The same things were measured in two ways. Each way mixes the same 9 hidden numbers, adds some noise and spreads widely along 5 directions of its own, which tell nothing about the thing.
Some things both ways: the first way, then the second way.
[-12 -19   1   1   6  -6 -28  -3   9   1  -7  11 -11   8  -1 -14  -9  12]
[-13   4   3 -21 -18  -7   3  -6  -3   8  -9  -9 -15  -4  10   7   3 -20
   5  14]

[  4   3  -6   4  -1  -7  27   6  14 -11   6  10  -7   8 -21  11 -30  -7]
[ -2   9  -8  -1  -8   2   7 -11  -2   3   9  -7  -4  -3  -2  -2   4   2
   4   1]

[  5   1   1   8   1  -2 -21   2  35  -5   1   8 -16  16   8  -6  -6  15]
[ -1  -2  -2  -4  -3  10   9  -1   5  -3  -3   3   6  12  15 -15  12 -14
 -17  15]

[ 18   0 -10   6  10   2  -2   0  11 -20 -22   3  23   0   3   1 -24  16]
[ -7   9 -13  10  -1   6  -1   1   6  -9   3  -6   3  -8 -23   0  12  18
   6 -10]

[ -5  16   3   7  19  11  13   3 -15  -6 -19   8   5  -4   3 -11 -11   3]
[ -5  17  11 -10  -2 -13   4   0   3  -3  -3  -7  -7 -12   8  18 -14  -2
   2   6]

[ -8   2   7  20   1  -2 -27   2  19   3 -13  26   3  17   8  -9 -33  11]
[  6   8   0  -9  -4 -10   7 -19  -3   0  -7 -18  -7 -12  -3   6  -4  11
  12  11]

[-10   7   2  -2  -9 -14   7  -3  19  -2   9  11 -20   6  -9   4  -4  -7]
[ -2  -4  -1 -10 -12  16   9  -8   3  13   6 -16  -6   5  -1 -10  -1  -2
   4  27]

[-11  16 -12  -6   2  -7  -7  11 -14   1   7  -1  -8  15  14  -3   6   5]
[ -4  -2 -13  -3   7  -5 -14   8   7 -22 -14  10  11  12   3  -8  24  -8
 -11  -7]

[-14  -6   5  -7   8   5 -17   2  -2   0   6  23 -20  14  -6  -8   5   4]
[ -8  -4  12  12   3  11  -9  13   6 -13  -8  13   7   3  -8 -17   9   4
 -12 -11]

[ -6  -3  -4  -6   6  -2   3   3  -8   5   6  -6 -15  -1   2  -4   8   0]
[ -9   5 -13  -6  -4  12   1   0   5   1   4 -14  -2  -2 -19   5   4  13
  11   8]

[ -1  -4  10  -7 -13  -3  -7   0  11  12  10  -1 -21  -1  -6  -2  16  -3]
[ 21  -7   1  22   1  -3   3   8  -8  12  -4  12  13   2   0 -20  -7  -6
 -27  -2]

[ 23   1  -1   1 -24   3  36   2   3  -6  13 -15   9  -5  -5  11  10 -14]
[  2   7  -1 -14   0 -12   9 -16  -6  -5   6 -15  -7  -4  12  22 -19  -2
   2   8]

[ -8   0   4   7   5  -5 -30   2   8  19   0   0  -7   6   5 -11   2  11]
[ 16  14  15  -7   4 -15   6 -11  -5  14   3  -3   1  -7  18   5 -14   1
   3   7]

[12  0 -2 -5 -9  7 18 -5 -7 -4 -6  3  6 -4  0 -4  4  1]
[-14   0   8 -18  -1  12   2  -6   4  -1  -5 -12 -11  -3   1   7  -2  12
  16  16]

[ 16   9  -1  11  10   6  17   4  11 -21 -14  12  17  -1  -9   8 -18  -2]
[ -7  14   7  -1 -21  -7  12 -15 -12   2   5 -15  -7 -13 -10  10 -11 -14
 -13   0]

[  3   3  23   2  -3  20   7   9   0 -17 -10   4  -6   3   2   0 -19   0]
[ 21   9   8  21  17 -19  -1  12 -12   0  -1  11  15  -4   6   9 -21   5
 -25 -16]

[ -1  16  -9   6   8  -8  -3  -3  -3  -1 -18  14  18  -5   7  -1  -7   2]
[ -3   1   9  -8 -10  18   7 -16  -4  16   7 -21  -5  -8 -26  -5  -3  22
  17  15]

[ 10   2  -3   3   5  -5   7  -9  10   9  -6 -13   5 -19   2  -3  14   0]
[  3   3   5  -4  -2  14  12  -5   4  18  15 -11  -6  -2   3   4 -13  13
  16  20]

[ -6  -5   7  -6   5  10   1   4 -12  12   5  -7 -16  -2   3  -9   0   3]
[ 14   3  15   2  10 -11   0   8  -9  16  -1  17  10  -3   8   3 -12  -3
 -14  -7]

[ 7 -7 17  7  9 21 -5 10  3  3  1  3 -4  2 -7 -3 -9  3]
[ -1  10  -8  21   5   5  -6   4   6 -20   3 -10   4  -3 -17  -2   1  22
   5 -10]

[-10  -1  10  13  14   7   5   5  -3  12  -2  -1 -10  -1   4 -11 -17  -2]
[-11   3 -14 -14  -9   6   0  -4   8  -4   0 -22 -10  -3 -11  10   2   7
  18  17]

[ -5   3 -10  -5  -2 -16  28  -6   9  -6   1  13 -14  -3 -25   4  -5 -10]
[ -6  15 -12   3  -2   1  10  -2  17  -6   6 -15 -13 -18  -6  14  -8  20
  26   8]

[  9  -8  13   4  -3  14 -26  -3  13   7  -7   6   1   8   4 -14   2  16]
[ -1  -1  19  -7  -4   8   2  -2   0   4  -8  -2  -1   2   6 -11  -1  -1
  -7  15]

[ -3  14  -6 -10  -8  -8 -17  -2   9 -13 -13  14  -6  12   8  -4  -6  17]
[ 10   7  25 -16   2  11  11  -8 -12  35   2   0   8  -2   5 -10  -6   7
  -8  20]

Other things, the second way, with their names:
J_759: [ -2  15  17 -30   2 -11  12 -19  -6   1  -3  -7  -7 -14   9  17 -17   5
   3  11]
J_134: [  5   0   7 -16  -4  -9   7 -14 -13  11   0  -9  -6 -13 -10  14 -24   5
   3   5]
J_83: [  9 -10   6   5  -2   9   2   0  -5  15   1   6   6  -1 -15 -14  -5   4
  -8   1]
J_892: [ -2  12  -9  -2   3  -2   2 -10  -7  -3   4 -20   3 -12 -24  20  -7  23
   7  -3]
J_761: [ -3  16  19  -5  -2 -10   4  -7  -7  -4   0  -5  -7  -7  18  14 -11  -5
   0  -1]
J_990: [ 10   6   5   9   4 -20   1   7  -3   2  -2   9   3  -3  21  10  -8 -14
 -10  -6]
J_68: [ -9  -3 -10  -5 -13   7   0  -7   0  -6   0  -4  -6   4  -8 -12  10  -8
  -2   1]
J_161: [ -8   2  -6   4  -5 -13  -5  11   4 -18 -18   4   3  -7  -9   3   5 -12
 -17 -11]
J_522: [  7   4   6  -7 -15 -24   8  -6  -6  10 -17  -4  -9 -14  10   3  -9 -23
 -11  12]
J_136: [ -8  15  16 -12 -28  -6  18 -22 -17  15   4  -8 -14 -15   3  -1 -12 -25
 -14   7]
J_85: [-12   3  -7  -1  -7  19   3  -6   6  -4   6 -14  -7  -3 -18  -5   6  18
  16   7]
J_894: [ -5  -9   9   6 -19  15   3 -11  -8   3  -3  -6  -6   4  -9 -23   5  -7
  -7   5]
J_456: [ 21 -10  16   0  18   4   8  -2 -17  19   3  16   8   0   6  -4 -26  13
 -16  -3]
J_833: [ 17   9   1   0   1 -18   5 -20 -20  12   3  -9   4 -11 -10  12 -10   9
   1  -8]
J_246: [-17 -12 -16 -21 -26  10   0  -7  -1  12  -2 -10 -15   8  -3  -8  15 -26
   5  15]
J_994: [  2   6  18 -18 -11  -6   8 -15 -13  18   2  -6  -6  -5   7   4 -11 -13
  -4  11]
J_52: [ -2  -6  -3   8  -8   6  -2  -1  -1   3   0  -7  -2  -5 -23  -3  -1   8
   5  -2]
J_492: [ -5   2 -21  16  -3  -6  -7   9  17 -27 -13  -9   0  -2  -6   4  13   1
   2  -2]
J_50: [  7   5  16  14  14  -2   6   4  -7  11  -1   7  10 -18 -21  12 -11  26
  -5 -16]
J_718: [  9  -5 -12  14   3   1   0   6  13 -11  -3   2   5   2  -3 -13   1   4
  -4   4]
J_223: [  6  -9   4   9  16  17  -7  12   8   0   2  13  13  10  -5 -16   4  19
  -1  -2]
J_124: [  8   0 -19   6   4  -6  -9   2  -4  -7  -4 -13   3   3  -6   4  -2   9
   3   1]
J_820: [ -6   8  -2 -14  -7  -1  10 -12   0  -8  -3 -12  -7  -9  -1   9  -7   0
  -2  12]
J_296: [  6  -9  14   1  -2   6   6   1 -11  25   1  12  -4   4  19  -8  -8 -11
 -10   4]
J_277: [  3  -9  -1   0   2  -3   0   0  -3  -3  -2  23   0  -1   4 -14  -4  -6
 -10 -14]
J_485: [-15  20   5  -8 -17 -11   7  -4  -6   9  -1 -14 -12 -15   2  21  -2 -14
   1   3]
J_912: [ -2   3   1 -12  -5   3   6  -9  -2  11   7 -15  -4  -7 -12  12 -10   8
  12  12]
J_938: [  5  -1 -22   5  17   5  -9  -1  -1 -11  10   0  14   9 -15   2   8  22
   3 -17]
J_560: [ -5   4 -12   9 -13   7   4  -6  -4 -10   0  -7  -3   1 -10 -11   3  -4
 -13  -2]
J_424: [ -2  -3   9   4   1  22  -2   1   2   8   7   5   8  10  -3 -23  14   8
   0   3]
J_749: [  2 -13 -10   0   4  16  -4   3   6   2  -4  -4   2   6 -15 -11   7  18
   9   7]
J_321: [  9  -1  21   6  -1   3   3   6 -14  18  -3  19  10   1  -1 -17  -7 -10
 -30  -5]
J_835: [ 19   3   3  -5   0  -8   7 -17  -9  13  12  -3  13  -2 -13  -3  -8   4
  -9   0]
J_304: [-16 -10 -10 -18 -12  24   0 -10   0  -1  -3 -15  -4  10 -14 -13  15  -1
   1  18]
J_4: [ -7  -2   5  -9 -12  20  10  -6 -12  16   8 -10  -2   8  -3  -5  -6  -7
 -15  14]
J_630: [  3   1   2  -1   6   9   2   0   4   9   6 -10  -7  -4  -1  10 -14  23
  23  13]
J_976: [  4  12  -7   2  -1   5   4   1   4  -2   2 -18   6  -7 -22   3 -11  19
  -2  12]
J_138: [-13  11 -15 -14 -11  -1  12 -12  -3   3  11 -17 -18 -19 -17  25 -17   9
  15   1]
J_871: [ -5   1  16 -18  -4   3  -6 -10 -16   7  -2   4  -3   9  15  -9  -1  -9
  -6  -1]
J_678: [  0  -4   6  -3  -5   7   3  -1   2   7  -1   0   0  -5 -13  -7  -5   7
   2   4]
J_886: [-10  -1 -15   6  -2   1  -6   4   7 -18 -10 -10  -4  -1  -5   6  14   4
   9  -3]
J_573: [ 11  -6  -6   4  -7  -1   6  -4  -3  13  12  -8  -2   4   5  -1 -13  -9
  -3  10]
J_505: [  2  -2  -1  13   1  -6  -6   4  -4  -1   3  -1   4   0  -8   9  -2   0
  -3 -13]
J_313: [-10  10 -11   3   9  -5  -4   0  11 -27   2   1  -1  -8  -8  12   4  16
  12 -19]
J_740: [  1  -3  -8   1  -6  -2  -1  -3 -10   4   0   3   2   4  -4  -7   2 -11
 -12  -8]
J_192: [  4   0 -14  10  13  -4   0   6  11 -22  -6   1   6   2   8   5   2   9
  -4   0]
J_371: [-16   3  -6 -11  -7  20 -12   3   6  -1   3 -17 -16  15  14  -8   8   2
  25  18]

Some of these things the first way, each followed by its name:
[  7  -6 -18   1   1  -9   0  -1  -4 -10  -3  -3  15   3  -1  -3   8   4]  J_313
[-11   9  -5   0   7  -4  -3   9 -10 -13  -5  12  -9   5  15   2  -5  -3]  J_892
[ 18   8 -13 -12 -13  -8  15  -3  -1   1   6   5  11 -10 -16  14  29  -9]  J_894
[ 11  -4   1   9 -20   0  28  -7  -6  -9 -10  -3  21  -5  -3  -2 -10  -9]  J_134
[-22  12   7   0 -16 -17  -9   4  -4 -23 -12   9  -1   8   8   5 -13  -7]  J_124
[ 33  -5   0  -1  10  30  22  -1 -11  -2 -19  -2  22 -19  12  -4 -11   9]  J_50
[  3 -17   9   2 -16 -15 -13  -9  28  -2   8 -14  -4  -5  -5   4  10  -5]  J_573
[ -2 -13   9 -10 -16   2  -4  -2   7   4  16  -3 -17  10  -5  -3   3   1]  J_223
[ -4  -1  15  14  19  16   3   8   8  -6  -6  13 -17   1   7  -8 -17   0]  J_4
[-10   4 -21  -2  -1 -27  21  -6  -6  -6  -2  -3   3  -7  -7   4  -2  -9]  J_246
[ -9  -5 -12  11   5 -12  37  -2  -6 -21 -12  14  -3  -4 -12  -3 -18 -16]  J_138
[-24   4   1  -5  -5 -23 -20  -5   1 -31 -21  14   3   7 -10  -1  -8   0]  J_371
[-21  -6   5  17  15  -8 -20   7   6  -7  -9  15  -8  13   6  -8 -29   3]  J_740
[  1   6   2  16  12   3 -16  -5  -1  17 -25   2  14  -9  10 -18  -4  12]  J_522
[ 23   0   0  16   0  15  16   1   7   2  -9  -4  12  -3   5 -11   0   5]  J_820
[-13  18  -6   6  -1 -15  -6   1   9 -16  -9  17  -8   7  13  -1   4  -2]  J_192
[ 15 -19   0  12  21  20   7   9   7  28  12   3 -15  -2 -19 -13   4   3]  J_136
[ -7   9  -9 -16 -12  -7  16   1 -12 -21  -1  17  -8   8  -9   3   3  -6]  J_161
[ -7  13   4   3  -8  -7  17   0   6   9  10   2 -15   2 -10   1   2 -10]  J_718
[  0   3  10  12 -18   3  25  -2  -1 -18 -15  14   4   0   1  -4 -17 -12]  J_456
[-22   1   3  -6   9 -11 -13   3   3   0   5  11 -27   4  -1  -1   2  -2]  J_990
[-19   9  -3   0   1  -5   0  10 -22  -9  -4  17  -3  12  -4  -3  -6  -5]  J_871
[  2 -13  15  24  10  16 -15   6  18   4  -4   7  -3  14  13 -16 -33  12]  J_304
